The same things were measured in two ways. Each way mixes the same 12 hidden numbers, adds some noise and spreads widely along 6 directions of its own, which tell nothing about the thing.
In the rows, zero is written as 128.
Some things both ways: the first way, then the second way.
[ 93 117 131  82 110 145 131 143  97 156 115 120 136 121 130  88  98 160
 149 172 103  96 114 122 108]
[109  98 144 103 128 112 158 131 126 119 166 132 137 143 118 148 134 145
 133 142 157 109]

[110 125 108  79 115 117 120 159  92 141 113 103 146 148 111 178 140 125
 151 110 123 152 117 134 110]
[ 80  90 107 106 153 171 162 132 134 126 206 126 147 123 123 173 138 128
 152 175 166 126]

[148 150 136 167 141 116 115 118 128 100 124 106 110 130 110 180 149 102
 108 107 137 159 138 156 138]
[103 135 112 121 157 113  99 163  92 157 162  66 131 144 132 138 125 160
  96 162 131 153]

[169  87 120  66 117 159 140 114 149 138 111 120 131 178 143 111 101 146
 125 108 124 116  93 122 160]
[154  86  70 135 134 169  90 124 121 156  57 126 129 153 138 112 150 132
 130 131 110 148]

[160 138  97  74 152 125 113 137 172 136 117 133 125 141  87  87 121  92
  88 106 124  93 125 128 167]
[ 90 131 153 138 145  92 140 163  87 127 176  88 143 158 124 144  89 155
 121 168 144 142]

[158 145 123 131 109 137 120 130 162 159 145 161 124 152  75  96 123 133
 117  99 132  89 134 135 137]
[138 119 176 126 134  79 114 139  63 113 105 100 115 147 141 119 125 128
 127 169 169 157]

[142  97 128 100 158 128 118 180 110 144 121 138 155 146 151 130 139 141
 172 136  87 170 158 152 112]
[ 91  69  75 152 172 160 159 124 146  96 196 171 129 122 103 157 134 137
 166 155 154 180]

[115 137 132 115 109 121 115 123 114 115 135 117 138 129 125 131 132 138
 141 136 113 100 105 140 144]
[ 78 155 161 104 137  73 143 155 112 142 179  85 134 134  92 134 100 162
  81 146 160  97]

[110 129 129 135 116 125 142 125 104 150 115 115 131 163 166 180 149  94
 119  83 139 176 120 111  97]
[107 114 106  92 146 164 153  88 153 118 173  97 108 149  97 148  91 112
  82 124 166  81]

[148 126 116  81 154 131 111 155 159 114 127 153 146 130 147  53 109 143
 119 157  99  73 134 136 160]
[ 77  66 183 112 147  52 170 148 103 110 209 120 130 101 116 163 117 170
 144 158 151 150]

[142 126 120 136 140 120 122 157 119 118 126 113 129 141 145 147 135 129
 114 138  96 154 157 147 127]
[130  69 140 136 144 116 114 133  89 136 121 105 111 100 140 141 149 126
 163 148 106 206]

[152 134 128 184 146 110 126 111 128  94 144 121 124 101 100 193 154 142
 150 132 150 167 141 131 130]
[ 88 124  53 122 144 204 156 149 128 143 172 100 170 113 116 149 135 177
 105 168 137  97]

[106  89 142 110 139 157 162 127 133 148  85 119 112 117 157 101  84  91
 100 134 175 165 122  99 127]
[146 147 132 119 135 107 140 122 112 133 127  85  93 154 131 141  81 161
  55  97 121  96]

[124 128 127 112 115 128 110 118 110 128 161 109 146 113  67 150 139 137
 140 117 123 123  99 137 132]
[ 69  50 154  85 178 112 136 106 142 158 186 100 120 109 138 150  70 121
  93 174 158 110]

[123 145 161 168 104 138 159  65 129 120 107 139 113 128 156 101 120 141
 130 150 174  81 102 113 126]
[108 118 139 108 157 115 129 128 123 149 175  79 114 149 112 151  82 138
  67 134 151 120]

[161 144 103 139 137  92  98 156 161  94 166 146 143  98  98 145 160 132
 121 108 122 136 140 155 160]
[110 131  96 153 145 144 132 184  83 122 185 107 144 136 138 151 154 157
 157 156 100 182]

[151 126 102  69 108 108  90 158 165 133 160 165 169 135  68  79 150 138
 148  98 122  68  88 159 173]
[ 94 167 149 137 139  88 171 170 105  96 180 148 143 182  85 143 129 140
 144 138 175 130]

[114 129 122 162 156 132 126 106 148 121  85 105  86 155 112 166 120 104
 143 136 128 135 115 111 162]
[113 190 132 187 138 109  89 182  90 126 161 114 132 166  97  87 115 117
 140 156 111 246]

[128 120 168 199 112 129 136  94  74 106 153  88 136  98  82 198 147 141
 150 135 161 181 127 157 116]
[ 85 136 141  94 153  89 165 131 102 144 155  81 144 121 100 147 113 155
 101 166 190  48]

[144  79 116 106 122 141 138 152 137 140 128 151 173 148 158 139 126 134
 162 122 144 159 127 109 150]
[108 101  97 122 130 159 188 137 104  75 152 157 139 111 117 141 154 119
 191 146 169 115]

[111 111 152 136 137 155 150 126 122 155 125 132 113 121 151  98  98  89
 113 144 118 149 172 104 109]
[128 122 115 112  98 138  93 164  74 134  60  82 109 126 187 130 120 157
 125 149 117 131]

[171 119  87  42 132 122 113 183 164 131 130 152 181 194 133 119 145  96
 106  54 138 122 129 139 177]
[ 93 140 146 143 157  87 173 147  92  92 174 119 120 137  81 152 108 135
 125 144 169 119]

[209 135 113  93 133 122 114 113 183  98 181 175 175 149 152  79 157 127
 106  93 113  73 134 133 184]
[ 98  65 106 164 186 132 100 162 101 141 156 122 120 145 141 132  84 114
 121 157  95 187]

[159 121 126 135 134 126 128 117 187 115 113 170 120 130 144  74 128 103
 121 133 153  89 121 120 156]
[110  68 111  81 136 174 127 119 135 156 110  90 105  92 159 161 101 155
  82 126 134 144]

[157 138 113  55 131 112 111 159 125 141 141 147 156 141 175  41 147 114
 106 162  47  65 148 146 110]
[ 67 111 148 114 159  99 163 151 127 143 218  94 153 157  93 164  89 168
  95 149 147 122]

[130 119  93  74  98 123 118 163 134 140  80 113 110 167  92 154 113 161
 167 126 116 116  95 153 155]
[104  77 137 147 176 156 169  66 179 147 218 149 126  78  69 158 113 103
 139 167 164 179]

[103 135 132 132 129 132 136 128 108 152 134 133 137 122 135 108 122 148
 138 151 116 110 134 109  98]
[117  38 109 118 149 171 131 102 142 116 144 138 105 132 140 150 112 103
 142 135 124 161]

[ 93  99 142 100 101 161 145 121 102 165 110 113 122 166 141 121  94 138
 147 118 128 125  98 109 103]
[126 117  89 147 164 149  62 133 126 156 131 101  90 158 144 134 121 121
 111 142  98 217]

Other things, the second way, with their names:
J_107: [ 89 113 124 116 150 116 141 111 139 137 188  84 116 119  91 163 108 169
  79 148 146 114]
J_350: [148 114 147 143 121 121 131 147  72 108 134  92 118 164 160 138 102 135
 132 138 106 147]
J_128: [ 94  94 135 126 127 111 179 122 122  91 165 133 121 134  92 166 110 137
 153 135 161 101]
J_448: [101  64 182  81 108 100 158 145 119  98 154 164 134 154 158 151 133 118
 185 152 174 129]
J_115: [115  89 134 149 149 123  99 149 102 137 183 101 106 125 163 149 102 128
 133 169  98 184]
J_432: [122  23 158  87 171  77 105  93 104 118 127  82  74 110 147 133  90 135
  81 133 153 174]
J_136: [124 132 149  82 126 127 120 157  95 158  94  82 108 116 159 146 124 147
  79 120 132 131]
J_531: [125 125 105 134 140 170 162 126 131 129 171 113 135 148 101 156 123 137
 105 122 118 117]
J_243: [126  93 189  92 134  72 160 136  74 127 140  98 152 131 127 118 134 130
 130 155 166  93]
J_155: [151  85 175 136 135 142 155  94 151 124 163 151 101 143 100 144  87  84
 100 108 133 153]
J_975: [103 139  56 133 167 149 106 147  98 150 169  46 107 113 127 176 137 180
 100 150 115 152]
J_779: [135  95 130 130 114 120 154 145  83  82 113 153 158 172 112 115 179 115
 211 149 161 151]
J_459: [127  75 116 118 119 182 142 118 164 131 139 158 121 143 128 154 116 134
 101 123 124 124]
J_310: [131  61 112 107 104 176 125 138 119 119  87 151 126 134 158 130 149 111
 162 133 116 135]
J_674: [ 84  68 157 163 190  91 186 144 113  94 252 153 147 158  81 142  79 104
 142 156 142 142]
J_596: [125 136 146 156 160 103 176 127 122 101 222 152 140 176  70 138 134  99
 153 138 153 131]
J_164: [130 139 139 152 155 136 169 135 123 111 207 137 118 179 101 163 114  98
 133 118 117 136]
J_298: [114  78  59 158 165 179 105 134 124 142 144 118 126 151 114 147 149 109
 177 136  82 205]
J_986: [129  94  84 152 165 170  99 133 104 129 159  85 102 140 147 146 100 126
 116 141  98 209]
J_70: [108 155 117 117 110 133 147 175  97 113 149 111 148 156 123 138 140 164
 134 136 147 130]
J_545: [106  47 154 107 167 126 156  92 123 144 160  95 119  94 122 141  88 112
 107 148 127 119]
J_157: [105  50 120 121 181 132  92 104 158 123 207 134  74 162 150 167  82 101
 104 154 147 180]
J_780: [114  84 101 130 144 186 152 142 130 112 151 151 129 145 145 157 105 120
 143 134 144 173]
J_688: [113  63 113 101 143 158 129 150 117 132 165 126 137 165 149 182 186 126
 187 140 122 189]
J_921: [137  60 157 122 172 123 122  95 119 133 191 112 100 126 156 148  83  95
 104 172 162 145]
J_939: [ 80  91 192 118 139  59 132 167  54  98 155  78 122 139 119 149 127 130
 169 161 138 202]
J_477: [124 139 120 110 100 137 177 154 114 119 109 138 161 159 115 147 135 182
 105 133 169  38]
J_532: [124 121 117 115 139 151 163 114 139 134 135 123 132 114  93 129 126 152
  71 122 143  99]
J_307: [111  49 140 110 143 142 154 138  77 114 130 103 124  89 167 166 135 131
 170 161 133 168]
J_546: [141  99 132 174 176 124 114 117 136 137 169 156 111 159 101  99  98  77
 100 133  96 163]
J_78: [126  91 148 126 132  65 117 150  69 114 108 108 121 135 129 134 156 152
 166 151 151 171]
J_721: [144 108 124 103 123 116 111 150  96 133  94 109 111 159 158 131 152 136
 145 108 112 163]
J_265: [127 107 172 138 154 100  98 153  92 135 118 122 106 164 128 120 109  93
 115 136 128 208]
J_927: [122 141  92 112 129 166 144 131 122 135 120 108 146 162 111 130 112 146
  80 142 165  57]
J_135: [139 109 120 136 112 161 100 155  88 152  85  96 146 135 148 116 145 145
 127 157 100 170]
J_863: [122  80  92  80  99 179 134 126 123 147  82  93 131 114 157 165 145 172
 123 130 129  91]
J_761: [133 103  70 157 149 162  98 137 130 115 129 160 127 183 128 116 140 125
 151 146 137 197]
J_633: [134 129 102 116 136 144 124 138 140 104 140 152 105 202 123 142 115 124
 106 107 168 145]
J_282: [106  82  52 120 140 215 123 124 141 168  80  95 116  96 129 164 116 154
 103 118  94 136]
J_494: [125 153 139 143 131 153 103 143 116 161 135  82 111 115 131 109  75 144
  30 140  90 147]
J_694: [ 85  94  74 115 149 185 145 132 127 156 168  77 132  74 130 176 121 168
 117 159 126 131]
J_451: [129 142 161 126 153  73 112 103 135 147 130  98  80 150 100 131  68 148
  33 120 152 122]
J_746: [107  67 129  70 134 130 147 109 135 141 118  99 113 117 132 153 105 153
  90 115 152 103]
J_899: [151  83 147 143 137 131  94 134 112 143  72 141  98 129 145 116 121 122
  96 130 106 192]
J_598: [144 160 112 177 117 132 113 141 155 140 106 162 103 174  70 110 112 121
 102  76  78 165]
J_145: [109  88 105  94 113 152 136 173  87 129 133  92 131  95 174 184 171 189
 151 147 125 151]
J_645: [147 115 184 126 135  91 121 115  93 145  94  85  99 113 113 122  94 137
  57 132 143 141]
J_710: [179 121 133 154 123 159 107 146 104 130  71 164 112 175 144  94 127  72
 117 110  95 149]
J_977: [120 100  77 107 105 159  91 138 109 142  61 100 113 100 135 142 179 155
 156 138 130 162]
J_346: [124 158 108 154 132 112 142 127 139 135 159 125 125 145  75 119 113 153
  92 121 119  91]
J_786: [128  49 122 145 164 134 160 124 115 103 150 155 136 143 113 121 118 120
 141 127 120 169]
J_500: [ 89 108 137  90 148 115 168 128 119 136 225  84 153 122 118 173 144 167
 130 172 165  99]
J_22: [ 89 122 134 129 142 110 165 153  92 113 169 102 148 132  95 140 132 146
 148 148 139 136]
J_177: [107  71 171  81 128  99 152 100 125 131 118 101  99  83 122 146 102 146
  84 130 156  94]
J_103: [104 129 133  96 115 103 150 136  95 118 106  97 132 110 113 145 145 180
 107 160 185  69]
J_505: [173 123 130 158 130 143 122 126 117 123  90 159 119 180 104 108 134  90
 129 108 125 165]
J_706: [116  50 146 105 163 107 131 102 116 123 183  94 100 126 131 171 135 126
 145 146 139 180]
J_783: [117 118 154 170 156 121 154 118 143 115 176 168 106 141  84 127  69  88
  99 135 141 125]
J_113: [ 93 103 122 126 144 150 128 128 136 158 191  73 107 103 144 164  51 156
  72 144 104 134]
J_768: [ 79 118 166 116 167  95 178 128  96 115 198  85 118 107 117 168  66 142
  96 171 184 101]
J_658: [133 115 183  99 126  98 205 120  87 114 130 104 153 157  95 149 114 128
 124 124 181  58]
J_559: [112  52 124 111 176 139 134  79 149 162 195  88 112  87 120 164 119 140
 103 158 128 156]
J_214: [ 90  84 169  95 114 149 147 141 122 164 145 119 149  76 138 159 136 122
 141 189 154 104]
J_251: [144  77 151 113 132 104 126 110 100 121 107 104  99 145 134 156 138 134
 129 130 136 141]
J_514: [112 183  73 134 134 141 128 148 140 147 169  95 132 206  95 141 109 156
  88 105 101  77]
J_299: [112  61 146 128 159 153 113 117 139 155 172 129 125 119 135 129 134  98
 136 158  93 210]
J_648: [ 58 105 174  81 124 135 152 133 114 150 203  48 136  79 138 175  96 153
 121 181 143 148]
J_469: [ 82 101  72 129 142 174 124 150 112 128 170 114 163 117 127 144 171 150
 182 201 153 168]
J_446: [ 97 103 165 133 162 118 176 126 124 119 233 135 147 130 101 147 111 104
 143 172 158 133]
J_829: [104  79 133 105 133 130 174 152 104  98 163 157 161 150 110 134 172 101
 200 141 157 128]
J_511: [130  99 108 161 152 155 139 110 146 118 154 164 125 161  85 136 131 101
 148 135 139 170]
J_636: [150 122  78 137 136 142 119 131 110 132  92 103 123 165 113 112 139 163
  82 106  97 113]
J_881: [ 68  70 115  98 155 121 103 146  94 122 138  88 129 115 131 110 102 121
 111 183 162 129]
J_270: [134 118 155 110 116 115 125 143 103 119 104 118 116 139 135 116 125 149
  90 124 135 149]

Some of these things the first way, each followed by its name:
[132 155 139 170 110 111 129 144 119 118 134 130 130 121 113 156 143 145
 119 112 153 146 144 161 124]
J_975
[117 110 121 147 137 128 130 130 113 108 112 105 130 125 104 191 127 151
 159 135 164 165 106 121 131]
J_532
[169 132 149 177 108 128 143  73 147 111 164 152 128 124 126 140 153 138
 139  97 162 125 118 127 133]
J_927
[107 110 126 108 124 119 143 134  96 151 107 136 149 118 140 122 141 153
 187 159 130 131 113 124 104]
J_780
[131 105 123 127 127 145 122 128 138 131 139 126 116 135 155 107 109 109
 115 157  86 113 140  97 106]
J_299
[114 106 134 159 150 137 141 109  79 141 115  82 130 141 112 188 130 165
 155 143 132 176 114 114 106]
J_779
[ 81 148 149 108 109 126 115 178  69 173 119 111 119 122 103 112 119 133
 145 150  76 133 153 173  82]
J_451
[121 100 125  75 138 141 138 114 166 103  99 132 118 156 193  68  93 123
 125 131 122  84  92 114 187]
J_598
[128 148  93  93 119 122 134 142 147 154 101 138 132 153 113 127 124 144
 119 105 149 108 106 113 142]
J_986
[112 108 118  71 129 150 137 151 131 137  97 125 140 167 159 111  94 117
 117 126 134 117 124 107 139]
J_177
[128 122 126 125  89 114 117 137 140 114 140 146 151 116 112 120 141 121
 143 126 155 104  98 141 144]
J_136
[136 121 129 113 103 141 164 112 110 158  99 131 141 123 139  62 105 134
 104 190 151  77 128 106 115]
J_658
[109 117 102  79 106 118 137 142 100 131 120 114 160 131 102 122 122 182
 157 147 143  94  87 125 139]
J_282
[134 124 146 134 123 126 132  85 164 123 115 162 126 147 123 119 143 133
 164  74 192 111  60 133 157]
J_633
[ 98 134 144 107 125 137 145 141  96 134 113 124 135 132 165 129 116 115
 146 145 112 139 163 124 120]
J_783
[ 98 151 130 124 139 108 128 125 110 114 130 125 117 102 126 134 134 155
 157 135 120 123 121 136 106]
J_459
[157 118 145 145 120 130 136 124 134 121 137 141 132 133 185 118 139 106
 112 130 113 146 155 137 126]
J_596
[ 89 135 131 128 119 125 138 142 109 125 109 134 134  91 110 103 104 178
 156 181 157  98 119 127 120]
J_145
[ 95 119 139 120 134 134 141 124  85 135  99 100 126 134 149 123 117 122
 121 158 137 127 114 115  83]
J_688
[125 128 119 118 136 134 131 135 115 138 118 107 133 142 126 109 114 130
 102 155 115 108 131 118 130]
J_298
[173 144  92 117 123 121 119 106 188 111 143 144 113 143  89 114 125 149
 113 106 132  70 104 116 170]
J_135
[ 89 126 144 152 148 137 124 119  88 154 104  93 105 116  47 170 116 176
 187 147 135 154 100 139 112]
J_761
[184 147  86  94 114 107  89 152 157 112 150 120 147 126  73 155 154 130
  98 100 115 114 110 157 176]
J_243
[140 159  90 101 141  92 109 178 144 122 123 128 128 121 111 138 149  91
  89 112 114 137 155 146 132]
J_531
[154  95 124 119 110 153 141  99 140 135 133 134 131 178 131 147 116 171
 167 105 132 117  96 107 137]
J_469
[145 147 100  78 108 129 103 164 172 146 116 146 116 123  81  73 102 113
  90 137 117  72 127 141 150]
J_500
[ 92 142  99 136 112 111 130 106 135 125 121 117 107 126  95 142 125 134
 132 129 147  88  83  93 129]
J_648
[104 130 126  78 111 139 138 155  95 156 117 124 136 168 174 109 111 154
 130 129  92 111 134 126  92]
J_107
[153 121 127  96 115 135 132 124 138 135 121 147 149 185 185  96 140  96
 117 113 108  92 129 119 131]
J_265
[142 157 145 127 119 109 110 114 140 122 173 157 133 148 137 152 173 133
 140  29 123 141 107 162 119]
J_157
[ 90 183 115 100  82  92 102 173  65 119 150  96 133  98  81 170 146 148
 156 164  59 103 158 171 106]
J_214
[129 116 111 110 129 134 138 160 121 151 119 138 153 128 125  99 114 130
 121 161 133 120 152 108 114]
J_307
[132 142 136 157 199 143 122 146 134 137  72 107 107 166 133 156 121  72
  79 117 145 180 166 123 121]
J_432
[ 81 142 135 138  94 114 140 163  48 147 124 110 145  92 132 145 131 185
 175 204  93 134 156 143  75]
J_694
[183 115 128 128 102 146 132  79 194  93 176 165 142 138 152 106 123 148
 122  91 147  84  98 111 187]
J_546
[116 137 136 122 125 137 123 145 124 140 128 147 126 124 113  82 105 150
 148 170 107  81 150 132 117]
J_899
[148 130 131 129 162 135 126 137 152 131  94 130 102 158 139 112 119  83
 105 127 119 135 160 134 137]
J_511
